The groups are shells around one centre, one inside the other: the same stretched ball of 7 dimensions in 8 sizes.
In the rows, 128 means zero.
Known rows, each followed by its group:
[176 113 127 122 145 121 157  85 108 172  76 147 105 124 106 115] -> P
[175  99 123 107 122 128 133  79 101 160  76 172 114 103 130  99] -> C
[ 79 111 129 150  86 120 123  62  93 176 115 143 137 118 129  99] -> J
[157 127 115 127 116 134 121  74  58 168  60 185 136 106 129  75] -> J
[148 121 142 133 124  94 149 123 106 183  89 138  95 118 109 145] -> G
[150 103 144 105 115 123 175  86 128 148  74 140 104 120 109 105] -> U
[166 102 134 109 135 133 140  70 127 157  85 168  99 129 115  84] -> P
[130 111 140 131 127 111 138  80 133 176 109 157  98 133 110  98] -> C
[146 118 124 133 118 131 118  81  77 172  79 163 121 118 126 101] -> P
[144 115 125 125 106 109 160  93  84 169  72 147 131  97 121 117] -> P
[197  97 128 113 168 131 104  72 141 176 104 190  76 140 116  87] -> C
[154 103 142 128 143 111  93  90 143 185 125 186  74 138 120  98] -> F
[194  94 111 133 177 136  80  56 123 195 122 181  87 140 124 102] -> G
[220  94 121 108 184 142  95  62 139 176  99 200  73 143 117  79] -> F
[174 112 133 122 136  93 160 116 112 181  84 143  99 106 109 143] -> N
[170 110 110 137 158 124 107  54 108 192 107 187 111 128 119  80] -> C
[139 114 138 143 126 116  85 103 101 188 112 166  89 132 127 122] -> N
[139 116 128 145 148 118 109  65 123 192 119 173  98 145 111  86] -> N
[135 125 127 161 144 115  92  86  95 205 118 159  99 143 115 117] -> J
[184  88 137 104 141 119 149  92 142 163  94 145  84 121 114 129] -> N
[186 103 111 120 141 132  81  69  91 179  92 210 110 109 140  77] -> F
[146 114 118 130 116 114 105  76  87 181  94 197 125 102 135  79] -> G
[117 106 139 123  83 102 178 105  98 160  80 115 128  93 121 145] -> F
[127 107 143 141 117  92 155 116 120 186 112 107  97 119 109 171] -> J
[143 115 142 130 130 130 160  88 113 165  83 117  97 143 101 129] -> R
[ 83 113 133 146  86 109 131  72 100 177 113 150 132 113 127  98] -> R
[121 114 128 121  94 122 159  68  93 156  74 160 138 104 122  79] -> F
[148 102 137 115 127 128 161  69 133 157  89 144 103 131 108  97] -> U
[151 102 119 139 155 145 132  40 124 178 109 137 106 152 107 100] -> J
[153  85 133 116 131 142 128  60 136 159 107 142  95 136 121 109] -> F
[160 105 136 130 150 108 128  88 140 185 114 157  83 136 108 116] -> P
[176 103 116 121 133 114 129  84  97 179  87 169 116 100 127 113] -> C
[186 120 138 128 153  99 117 125 110 190  91 170  76 125 111 133] -> J
[188 105 140  99 134 127 160  99 119 151  62 154  91 119 111 112] -> U
[130 124 113 151 117 112 121  78  67 192  92 160 137 108 125 107] -> G
[142 101 141 109 108 132 201  83 118 141  65  99 114 121 104 132] -> F
[148 119 147 120 130 100 174 102 134 169  85 148  94 127  97 108] -> R
[118 123 152 142 118  99 131 114 119 183 107 143  88 136 108 127] -> R
[201 107 120 128 168 134  77  83 104 189  99 189  82 136 125 104] -> N
[166 109 112 132 133 123  89  73  84 187  97 193 118 109 137  91] -> U
[155 125 138 118 127 110 190  95 110 163  63 140 112 120  96 107] -> J
[111 119 140 134  88 104 119 104  90 174  95 168 118 105 132 105] -> G
[138 122 134 140 134 119  88  80 108 187 109 197  96 137 122  73] -> R
[164 123 122 131 138 113 152  87  91 180  75 155 117 117 109 109] -> G
[194 107 129 123 163 123  94  90 121 185 101 188  77 135 119 103] -> U
[154 127 128 127 120  99 180 103  88 174  64 143 125 102 106 121] -> R
[101 113 142 128  93 117 163  77 113 159  91 137 122 120 114  99] -> N
[170  98 131 108 118 118 159  97 108 159  74 141 109 102 121 131] -> C
[175 114 125 131 157 103 110  88 121 195 107 192  92 125 115  94] -> G
[153 130 135 128 119 114 127 108  80 173  69 173 109 116 119 101] -> F
[165  99 120 121 129 135  91  68 101 172  97 188 107 117 137  88] -> C
[129 111 149 125 116 117 152  96 126 163  94 134  94 134 108 119] -> U
[168 101 107 132 138 116 141  70  95 186  95 146 126 104 122 126] -> R
[195 100 122 121 162 120 126  84 122 183  97 161  90 125 114 121] -> P
[126 120 127 136 103 103 161  94  83 176  81 137 133 101 117 124] -> U
[152 108 141 124 130 129 117  90 117 168  95 156  88 137 118 110] -> P
[110 118 122 141 100 112 150  71  85 176  91 146 142 106 121 101] -> G
[147 111 141 113 112 138 154  84 104 148  67 143 108 127 115 101] -> C
[128 116 120 145 122 128 105  63  88 183 103 169 123 126 126  88] -> P
[170 113 126 124 146 143 143  67 104 165  75 147 105 139 108  99] -> N
[126  99 140 106  84 118 166  86 112 145  77 146 123  98 126 103] -> J
[149 112 117 131 120 116 155  79  86 176  81 140 131 105 118 120] -> U
[216  97 121 105 155 122 112  95 111 174  82 187  89 109 127 111] -> R
[141 119 143 117 118 120 177  88 116 156  70 141 108 127 102  99] -> N

New rows. What belongs after each?
[158 118 135 121 115  98 146 116  95 174  76 161 109 100 120 123] -> U
[153  96 131 118 114 126 124  87 106 164  92 150 106 112 131 123] -> C
[170 110 138 122 144 103 122 102 129 183 102 178  84 124 114 109] -> U
[155 121 124 130 135 128 116  70  96 176  85 187 112 128 119  71] -> G
[168 106 131 118 148 123 134  71 133 172  96 175  94 133 110  83] -> U
[181 116 146  98 131 122 150 103 121 151  61 181  88 122 111  84] -> J
[ 94 117 137 158 105 100  97  95 103 197 131 155 108 125 127 121] -> F
[158 108 125 132 157 140 104  48 128 179 110 182  94 152 113  69] -> F
[112 123 135 135  89 106 135  99  80 172  84 158 128 103 127 106] -> U
[136 114 140 130 109 114 115 105  97 173  93 160 102 118 126 117] -> P
[142 106 118 131 125 134 178  57  99 165  80 111 132 122 107 121] -> J
[127 109 116 150 130 119 103  57 102 194 121 168 121 125 125  93] -> U
[155 104 121 141 140 101 105  89 111 200 121 165 102 115 125 127] -> C
[148 117 114 131 107 137  97  74  56 170  74 184 134 104 142  86] -> R
[173 109 130 123 134 126  95  97  97 176  89 180  93 121 130 108] -> U
[ 96 112 120 142  82 122 141  63  75 169  92 140 151 101 132 102] -> R
[206  97 138 106 162 131 149  98 135 163  81 137  72 137 105 137] -> F
[209  88 133 110 187 135 122  68 168 174 112 165  59 156 103 104] -> J
[210 117 114 117 161 123 115  84  93 181  71 201 103 115 120  85] -> R
[154 106 131 115 105 111 193 104  94 157  62 109 124  95 113 153] -> R
[152  97 122 131 139 118 125  66 124 183 114 156 107 123 119 109] -> P
[186 104 119 129 154 123 112  85 104 187  97 160  97 123 121 125] -> P
[128 105 141 130 120 138 105  70 121 166 109 161  94 144 123  92] -> F
[142 106 120 143 126 109 110  84  97 192 112 154 114 113 128 128] -> P
[183 111 110 128 153 152  91  51  86 176  84 193 112 132 128  70] -> F
[105 107 123 155 108 123 113  69  90 187 118 130 125 123 128 128] -> F
[142 117 141 133 130 105 116  99 120 183 106 173  91 129 115 103] -> U
[194 111 132 115 151 100 126 110 120 183  89 183  85 114 115 113] -> N
[129 122 116 149 120 116 120  72  79 189  97 162 131 116 123 100] -> U
[150  88 130 116 136 140 141  47 145 160 108 148 100 138 114  91] -> R
[190 100 140  93 146 129 156  77 146 150  75 178  86 128 108  76] -> J
[133 115 141 121 111 125 139  83 110 160  84 162 107 125 117  88] -> U
[105 109 134 136  92 107 131  87 101 174 105 150 124 107 128 112] -> C
[170 112 115 136 160 137 136  54 107 182  92 151 110 140 106  98] -> F
[150 106 135 109 102 136 170  86  94 144  58 128 120 111 118 117] -> C
[132 115 126 134 109 115 102  82  89 179  98 187 120 109 134  86] -> U
[159 121 120 136 129 108 116  95  80 189  87 174 117 108 125 110] -> P
[151 108 114 134 128 140 120  58  86 174  89 156 125 122 126  98] -> P
[180  95 109 117 150 154 116  33 111 166  90 179 116 129 125  69] -> F
[175 102 130  95 114 131 203  82 104 139  45 127 124 101 110 115] -> R
[145 103 153 114 125 120 117  95 143 163 105 173  75 137 117  95] -> J
[176 110 107 131 141 137 106  63  77 181  84 178 123 115 130  93] -> C
[137 121 127 151 123 107 102 103  80 197 105 154 109 118 126 134] -> G
[136 112 141 116 113 104 214  92 125 157  72 111 117 114  95 126] -> J
[145 114 131 130 136 133 130  64 115 171  93 164 105 140 112  82] -> C
[184 102 112 123 162 150 131  42 113 171  88 160 108 139 112  86] -> N
[209 110 121 107 169 125 147  71 125 170  74 187  96 126 105  78] -> J
[170 113 140 122 136 106 161 116 113 174  80 129  91 121 105 148] -> G
[127 112 135 140 119 120 139  87 104 177  99 127 108 130 114 130] -> P
[154 106 130 137 134 102  90 102 112 195 119 176  91 118 129 123] -> C
[181 117 123 131 150 100 139 105 101 192  88 156 101 113 111 134] -> N
[169 119 112 145 153 124  92  72  85 197 100 182 110 127 123  97] -> C
